The rows of a group lie close to one hidden flat surface of 10 dimensions, which passes through zero. Surfaces can cross.
(in the rows, 128 means zero)
Known rows, each followed by its group:
[135 104  68 111 133 127 101 145 133 159 126  90 134 157  91 141 168 123
  97 157  70  80 126]  E
[137 126  90 132 189  95 117 106 179 111 125 117 106 153 117 132 126 137
 119 136 137 133  70]  C
[130 113 118 103 180 117 147 139 170  89 135  94 114 176 130 102 153 163
  73 122 129 157 148]  C
[110  74 137 122 123 119 129 138 168 125 125 170 164 139 128 109 153 125
 141 122 149 116 128]  E
[123 118 116 115 158 115 144 130 184 114 127 103 137 151 117 110 172 141
  94 116 147 129 153]  C
[124 104 128 129 113 115 101 143 133 138 103 111 137 113 129 156 121 121
 160 129 152 148 107]  C
[112 112 173 147 107 132 114 120 161 126 117 121 142 121 103 122 116 116
 169 153 139  96 138]  X
[ 95 121 139 124  29 127 140 140 132  82 106 111 172 138 172  99  54 172
  74 138  60  96 107]  D
[116  73 181 128 136 141 114 139 109 103 129 167 143 174 136  85 124 172
 139 128 125 172 134]  X
[ 95 109 150 140  68 137 149 191 159 142 129  99 113  85 189 110 137 142
 123 137  96 141 117]  C
[112 120 164 111 120  99 188 140 162  78 174 155 101 181 166 100 132 158
  91  94 149 181  92]  C
[150 136 101 154 143 159  77  88 106 148 150 169 143 136 130 107 175 147
 123 119 139  88 177]  D
[131 144 134 127  86 138 151 140  80 144 135 124 123 123 127 140 118 123
 132 140  79 121 101]  C
[117 106 167 132  96 140 135 135 111  94 146 155 131 139 172 103 126 165
 118 117 132 149 160]  X
[124 119  96 139 146 133  75 133 150 116 111 101 116  98 178 136 130 143
 108 119 165 148 175]  C
[ 91 122 169 145  92 139 120 146  93 121 122 126 160 146 134  97 144 168
 120  89 137 176 175]  X
[123 114 114 125 132 130 101 140 109 120 115 132 126 117 159 129  84 132
 117 130 122 146 121]  E
[140 107 193  77 117 118 135 186 102 153 118  81 122 146  86 172 138  87
 161 121 180 205 125]  D
[178 110 148 184 129 156  76  77  92 180 123 252 169 124 125 113 196 154
 230 100 202 136  67]  D
[106 142 111 130 185 117 118 106 111 148 108 178 161 120  89 114  85  90
 139 110 138 130 125]  D
[132 140 146 137 126 133 161 126 115 136 136 158 143 127 120 121 190 141
 147  88 167 153 156]  E
[128 124  97 125 122  99 128 125 112  78  76 107 130 114 154 173  80 149
 134 113 144 179 104]  D
[ 84 139 137 136 138 126  84 126 188 138 176 158 135 130 158  73  99 101
  72 102 168 101 172]  D
[132 158 152 160  94 143 147  93 118 112 156 192 121  92 172 118 106 131
 148 117 145 102 145]  E
[154 109 127 105 139 145 150 142 141 136 147 147 113 122 147 121 153 115
 122 150 118 106 135]  X
[138 153 103 113  94 102 154 112 105  89 115 118 119 128 137 175  78 128
 119 121 121 127  99]  E
[ 90 115 137 111 108 132 107 173 129 133 118  98 146 133 151  98  85 131
  73 126  96 146 139]  D
[151 149 136 118  86 109 163 103 135 108 146 134 132 155 112 152 161 131
 131 107 159 111 113]  X
[133 131 212 135 105 146 105 123 155 103 144  85 104 125 131 127  94 123
 153 163 160 113 162]  E
[136 132 117 148 137 120 109  96 115 109 137 150 109 155 131 127 102 152
 134 134 115 128  72]  X
[136 124 132  97 135 124 152 166 121 135 109  40 113 165  80 138 124 137
 107 168  58 138  81]  E
[158 138 159 146  67 166 118 128  99 145 161 142 113 113 164 127 151 139
 148 145 119 102 132]  D
[146 151 141 119  69 165 104 122  86 127 173 101 116 135 141 136 141 127
  87 140 113  79 223]  D
[123  86 189 133 110 164 137 169 129 144 149 135 119 138 142  86 148 149
 146 167  82 129 122]  C
[140 126 107 143 146 117 102 104 168 137 127 128 128 131 114 136 152 125
 146 129 158 107 105]  C
[197 119  97  92 131 153 113 135 117 145 129 103  99 104 136 181 142  98
 130 176 118  85 150]  X
[201 148  97 120 107 138 132  89  85 139 147 103 119 187  72 167 223 157
 133 138 112  90 120]  D
[129 125 122 142 140 120 138 125 165 133 144 130 112 144 127 111 146 144
 126 137 110 121  71]  X
[102 124 125 154 201 138  91 132 154 196 129 169 161 118  96  74 179 106
 142 100 165 143 139]  X
[115 127 114 148  86 107 113 132 155 145 116 130 124  94 144 160 120 112
 164 117 157 132  68]  C
[167 152  98 148  92 151 106  90  85 135 159 169 109 124 166 140 110 138
 125 141  96  77  91]  E
[129 136 121 113 136 128 175 146  77 140 104 148 153 132 112 125 143 138
 127 103 109 173 109]  E
[129 128 119 120  81 104 149 110 174  96 142 105 121 142 112 156 143 120
 124 143 124  69 133]  E
[118 107 184 105 138 128 140 127 108 139 103 155 192 147  47 114 130  95
 168 129 150 124 171]  X

New rows, each followed by its group:
[137 151 119 127 136 140  98 137  98 131 124  59 101 113 135 155 135 133
 107 125 136 153 189]  E
[125 122 163 132  38 145 122 112 125  96 135 136 163 138 160 115 109 154
 112 133 122  87 159]  D
[111 129 144 142 110 113 126 108 140  94 119 123 122 125 125 134  69 130
 144 145 116 113 103]  X
[138 160  84 132 172 143 111 126  78 173 132 134 109 111 118 132 120 106
 117 128  98 132 118]  D
[130 123 133 125 111 131 138 146 107 163 117 121 136 133  99 135 135 117
 151 143  91 128  79]  C
[110  95 195 121  69 154 167 169 158 118 154 130 135 117 175  89 184 151
 116 127 137 129 197]  X
[140 143  82 136 113 114  99 132 112 137 128 104  94 116 163 170 124 141
 120 117 129 154  72]  C
[131 117 137 132 169 145 103 157 129 153 128 102 111 132 140 108 138 141
 121 135 126 170 119]  E
[131 113 149 116 164 129 132 127 125 103 150 149 114 169 134 103 120 149
 109 125 138 156 135]  C
[123 120 149 141 103 151 133 120 109 136 141 181 159 107 138 111 172 129
 149 105 158 114 208]  E
[131 140  85 167 132 154  85  81 116 120 138 169 137 113 167 105 130 162
 112 119 114  84 160]  D
[135 128 117 136 167 136  86 118 136 157 137 127 125 142  98 117 116 107
 129 153 114  96 109]  E
[132 118 133 125 132 138 145 139 108 139 136 124 122 166 112 109 148 154
 121 142  76 134  95]  X
[ 97 116 138 128 193 151 128 166 126 166 119 129 122  90 124  94 113  97
 134 146  99 152 165]  D
[131 153  67 136 147 146 104 145 104 160 134  71  96 114 131 138 140 131
  83 148  62 110 139]  E
[148 121 106 141 164 163 109 131 101 161 132 125 124 130 114 111 185 145
 128 142  92 118 155]  D
[173 154  98 135 159 148 105  81  96 125 151 136 112 156 112 130 145 140
 115 140 113  92 146]  C
[102 113 140 121 138 132 127 160 121 138 106 120 140 110 131 117 112 118
 127 126 120 154 144]  C
[105 117 156 116 101 118 141 160  84 151 121 153 151 127 126 138 111 110
 150  96 145 189 100]  C
[137 115 137 129  72 142  91 117  81 100 102 132 164 131 155 140 110 159
 124 116 143 134 167]  D
[130 126 151 144  47 121 134  90 147  98 129 168 174 158 140 113 109 158
 129 116 138  86  87]  D
[153 130  82 111 205 142 117 122 104 153 134 175 112 111 133 128 100  91
 120 141 110 119 120]  X
[121  96 139 155 156 141  82 126 135 120 133 154 109 128 162 100  99 152
 146 152 119 133 116]  X
[156 127 126 148  50 139 138 115 117  99 128 122 120 128 172 144 146 183
 136 143 102 109  96]  D
[118 121 169 112 109 138 109 158 126 178 145 135 155 160 111  96 135 108
 115 115 142 142  99]  D
[136 126 140 117 125 133 115 117 104 124 114 130 154 129 104 137 128 119
 138 121 150 124 177]  C
[108 138  67 100  96  81 188 143 132  90  99  82 125 124 127 173 110 127
  88 115  90 135 112]  E
[123 124 159 131 155 133 113 124 122 127 120 147 131 124 125 112  69 114
 143 142 136 141 106]  E
[119 128 131 141 144 141 141 131 122 121 119 140 114  85 146 128 109 121
 150 143 114 128 145]  D
[131 109 139 111 136 140 132 147 133 143 139 148 142 124 144 112 180 122
 114 101 168 150 177]  X
[126  99 140  93 138 104 194 147 187  93 137 142 116 133 147 120 115 115
 117 137 130 132 106]  X
[128 146 122 147 134 131 149 105 122 130 159 174 119 158 130  98 143 153
 118 118 105 118  82]  X
[157 129 104 148 159 140  78 116 129 160 150 148 106 145 141 113 135 140
 125 142 116 115  64]  E
[138 123  89 146 154 136 121 123 151 132 140 112 108 143 133 115 183 162
 110 136 101 115 119]  D
[100 104 154 136 122 132 118 157 152 123 123 116 135 123 151 102 138 146
 127 122 140 159 153]  X
[131  99 163 117 105 104 148 125 197  95 125 114 125 143 112 143 126 124
 160 156 153 106  99]  X
[125 137 142 102 133 136 128 158 122 127 148  74  93 116 128 150 129  97
 106 138 136 140 202]  D
[124  98 162 142 127 149 146 144 197 139 165 153 111 113 169  76 172 134
 133 151 123  95 134]  X
[115 124 175 121  98 125 169 117 139  65 124 127 116  82 144 157  86 102
 161 148 155 111 217]  D
[143  82 164  72  91 124 185 165 176  76 122 106 114 110 165 151 107 108
 126 166 128 117 160]  X
[121 110 158 102 111 134 163 139 140  99 121  93 143 148  93 123 141 127
 119 156  98 100 192]  D
[118 144  99 132 127 121 139 135 117 127 114 124 124 116 140 131  85 130
 111 127  94 136  89]  D
[ 97 132 145 160 235 166  83 141 140 197 136 154 124 103 114  54 131 104
 133 134 122 142 147]  E
[117 121 128 110 176 133 148 136 135 114 122 112 132 146 112  98 119 131
  94 141  99 131 155]  C
[129 138 154 128  98 144 114 124 103 108 126 111 123 109 138 141  87 120
 138 143 126 113 180]  E
[142 118 104 113 145 109 119 122 139  97 121 130 105 113 160 162  82 119
 125 133 155 139 120]  X
[116 151 100 125 190  86 149  82 197  65 138 148 115 142 136 118  89 128
  91 102 172 128 131]  C
